The first 5 rows are patterns. Each new row is the sum of 2 different patterns, raised or lowered, with some noise. Before adding, each is slid sideways (what falls off one end comes back at the other) and multiplied by a number that may be negative. Names go in the order of the patterns.
In the rows, zero is written as 128.
Known rows, each followed by the names of its patterns:
[ 87 123 115 115 155 133 144 133 128 146 127 119 164 117 120 143 116  91
 119 110 139 135 144 147 165 124 138 158 148 127 109 150 122 156 139  90
 125 159  90 153 116 139 125 147] -> z65
[106 117 145 139  85 120 115 129 127 110 125 118 106 158 143 142 101 140
 151 153  84 111 150 162  98 164  92 149 143 142 135 142 134 121 158 102
 161 129 101 115 140 168 115 149] -> z129
[134 142 127 110 151 158  78 130 139 112 122  94 146 108 109 100 135 138
 113 139 100 127 133 129 117 125 120 103 108 107 160 148 151 157 102 132
 112 165 145 155 129 142 121 157] -> z477
[120 110 135 131 127  92 124 136 136 120 115 132 119 156 146 142 131 147
 143 115 138 139 137 103 135 117 152 115 146 119 139 116 118 147 126 109
 110 107 125 138 151 119 130 142] -> z560
[ 94 120 161 133 137 119 146 150 127 136  94 134 103 122 101  93 120 130
  92 157 168 122 147 107 128 100 130 146 136 141 117 128  79 122 143 137
 131 114 139 143 132 126 141 151] -> z812

New rows. What belongs after each?
[146 119 117 122 105 135 154 118 141 148 133 141 161 150 156 124 102 119
 122 108 134 118 110 109 159 169 126 146 123 136 164 147 115 181  93 154
 117 158 108 190 135 157 139 103] -> z65 z560
[138 157 128 178 152 151 145 156 151 154 105 134 173 189 122 175 135 157
 147 166 158 159 129 142 176 136 167 140 134 134 176 191 152 166 147 153
 153 164 127 151 123 155 141 153] -> z129 z560
[ 85 115  95 131 112  74 116 141  83  99  75  94  76 134  63 108  64  78
 104 103 104 109  79 111  89  93 145  76  73 149  89  61 106  90 133  94
 128 131 150  93 102 138 108 118] -> z65 z477
[139 125 172 129 166 123 133 127  96 117 142 147 122 155  81 133 152 128
 107 158 128 148 121 110 114 106  81 158 134 116  91 141 167 131 103  91
 140 191 111 131 138 125 155 133] -> z65 z129
[139  90 114  93 142 119 123 123 110 113 117 135 112 106 104  89 106 115
 160 129 140 151  98 111 116 149 131 115 119 136 123 135 117 133 115 127
 151 152  89 135 141 100 123 106] -> z477 z560
[145 154 120 109 182 129 114 164 114 182 113 124 134 160 153 111 159 103
 143 143 133  94 131 121 135 149 132 143  93  95 132 117 161 104 151 115
 134  71 114 134 160  80 152  88] -> z129 z477
[ 80 127 132  96  69 176 108 105  78 140  69 173  99 110 111  87  97  95
 115  89 121  87 119 107 132 111  70 131 125 137 135  90  99 136 104  94
 115 106 105 101 122 145  73 106] -> z65 z129
[144 130 151 146 158 163 132 170 201 158 166 175 182 164 139 174 158 200
 141 111 174 188 124 174 156 180 152 179  89 153 122 137 161 134 165 161
 129 194 183 141 204 128 147 148] -> z65 z812
[ 75  96  93  53 127  76  82 154 145  92  80 104  86 108 119 103 100 158
 107 120  69 102 133 117 118 118  85 103  95 130 104  99  57 143 145  87
  81 129  84 157  85  97  68 103] -> z129 z812
[127  98  94 170 140 137  98 175 105 182 141 124 117 152  99  98 143  92
 170 105 151 153 129 116  88 151 114 187 144 107 114 167 149 136 119 128
 148 124 122 175 111  94 115 148] -> z129 z812
[ 74 150  93 101  76 106 103  94  73  84 113  81  58 115  87  61 100 103
  98  80  86  90  73 134  93 119  73 120 136 110  87 121  69  49 122  92
 129 100 139 106  68  95  93 114] -> z560 z812
[130 118 149 142 132 146  76 116  95 140  94  81 100 159 110 129 127 143
 111 136 109  91 116 132 120 129 123 101 108  93 135 152 137 105 101 145
 112 140 141 128  90 152 154 138] -> z129 z812
[150 111  96  67 158 141 103  81 139  88 147 122 119 116 115 121 126 117
  98 151  94  99 150 124 127  71 146  93 149 120  94 125 160 112 118 102
 118 144 141 122 142 102  99  92] -> z129 z560
[155 143 141 146 133 184 139 198 173 186 183 176 164 170 135 128 164 115
 175 142 197 139 153 138 150 151 143 209 155 124 129 131 162 152 161 140
 157 155 124 166 164 126 148 113] -> z560 z812
[133 115 125 113 114 155 196 141 146 111 172 118 151 158 148 166 133 146
 109 112 145 140 163 118 134 136 178 150 137 140 128 108 200 130 137 120
 152 153 136 155  86 166  92 132] -> z129 z812
[ 79 114 111 116  94 142  63  77  99  99 142  88 102 158  97  94 117 125
 144 127 134 119 130 103 111 119  91 135 114  97  93 145 119  95 133 123
 138  69  74  89  77 159 102 143] -> z477 z812
[125 102 112 108 121 148 107 132  99 119 137 149 132 114 146 132 150 106
 129 162 158  93 138 105 143 128 146 148 132 130 123 182 108 149 122 112
 128 135 168  94 131  98 117 127] -> z129 z560
[168 116 132 176 140 134 163 141 146 148 132  78 133 101 143 123 125 148
 172 107 167 192 149 148 105 156 110 162 158 109 143 155 103 123 122 157
 141 156  90 139 137 128 158 150] -> z65 z812
[131 130 125 158 132 166 169 123 161 139 152 179 146 145 122 142 128 157
 137 132 151 117 161 157 159 131 131 199 172 120 192  96 165 117 146 107
 155 146 162 129 150 178 128 160] -> z65 z812
[131 107 164 106 154  82 116  90 109 117 142  84 151 151 131 166  98 107
 160 134 137 156 149 159 118 117 147 172 136 128 139 132 171 140 129 144
 162 113 137 182 157 161  99 129] -> z477 z812
[148 136 140 170 140 156 137 164 169 155 153 172 131 124 139 172 141 108
 131 168 173 118 133 160 124 160 121 146 132 125 119 124 147 130 178 113
 144 174 146 122 118 155 127 135] -> z129 z560
[124 110 123 118  83 128 133 117 127 127 129  91 137 102 107 158 142  97
 148 108 161 121 119 104 158 138 131 141  82 107 101 119 109 100 135 121
  89 125 150 109 142 133 141 120] -> z65 z560
[176 161 144 131 125 185 165 167 133 120 117 145 142 147 121 162 137 147
 165 158 125 209 135 158 155 170 176 152 182 157 181 167 163 188 150 173
 138 161 154 153 167 178 172 170] -> z477 z560
[160 174 133 151 148 133 175 175 196 159 145 180 156 162 140 151 165 157
 155 111 171 151 125 135 135 177 132 128 151 173 181 161 158 174 164 197
 153 167 197 114 124 181 158 194] -> z560 z812
[ 90  70  85  52 100  84  69 117 116  92 100 109  83  92  56  76  80  96
  60  92 105  92  78 117  88 105 129  88  48 134  72  91  93 115  73 124
 100 140 111  66  82  88 103  91] -> z65 z560
[ 98 140 103 154 131 132 130 164 131 111 141 108 161 121 109  90 118 143
 113 125  94 126 130 124  82 139 107 133 104 120 105 123  98 157 143 120
 104 149 158 161  92 101 122 157] -> z129 z560
[182 162 185 149 175 170 123 169 148 149 190 158 191 129 142 170 152 143
 182 128 124 143 147 188 149 150 224 194 150 186 195 211 145 164 199 181
 181 164 143 150 214 130 180 151] -> z65 z477
[122 148 181 169 155 144 156 152 163 138 173 135 146 161 140 130 151 145
 134 138 144 142 195 139 165 145 151 127 129 155 146 149 150 102 144 184
  96 146 170 155 135 173 115 163] -> z65 z477
[ 36 120  78  84 116  83 101  49  94  59 122 114  73  95 114 103 111  97
  91 110  94  87 102  56 108 100 137 109  60  80 124 139  92  90 123  78
 122  99  90  96  92  71 110 126] -> z129 z477
[152 151  97 129 133 142 148 121 127 125 110 141 131 126 156 162 139 149
 149 130 116 111 106 147 122 115  98 123 140 112 125 100 134 160 129 102
 182 107 151 107 144 103 175 132] -> z65 z560
[103 148  91 148 138 118 102 188 101 118 137 127 179 118 158 149 155 138
 122 138 147 147 127 137 122 115 128 125 160 153 159 115 139 109 112 175
 140 143  84 131 102 149 126 111] -> z65 z477
[184 114 142 116 130 139 168 138 131 137 149 156 130 162 150 142 122 139
 145 178 130 125 158 126 144 156 145 155 169 170 145 180 153 160 142 164
 133 155 148 158 154 163 104 132] -> z65 z560
[141 114 121 119 102 110 109 124 121 101 143 137 109 127 139 147 130 155
 121 137 125 152 144 117 126 151 129 155 124 149 140 118 148 164 106 108
 135 141 127 106 138 127 131 107] -> z477 z812
[131 165 165 125 165 134 165 165 174 156 155 115 126 143 174 175 131 114
 180 163 138 110 165 113 183 119 118 162 148 113 140 148 127 159 102 148
 167 185 134 131 164 150 194 164] -> z129 z812
[ 78 101  91  82  89  83 113  91  91  79 138 125 101 127  84 105  56 130
  97 138  81 122  79 128  86  97 112  77  94 102  32  93 112 101  79  67
 120  70  60  77 103 101  47  99] -> z477 z560
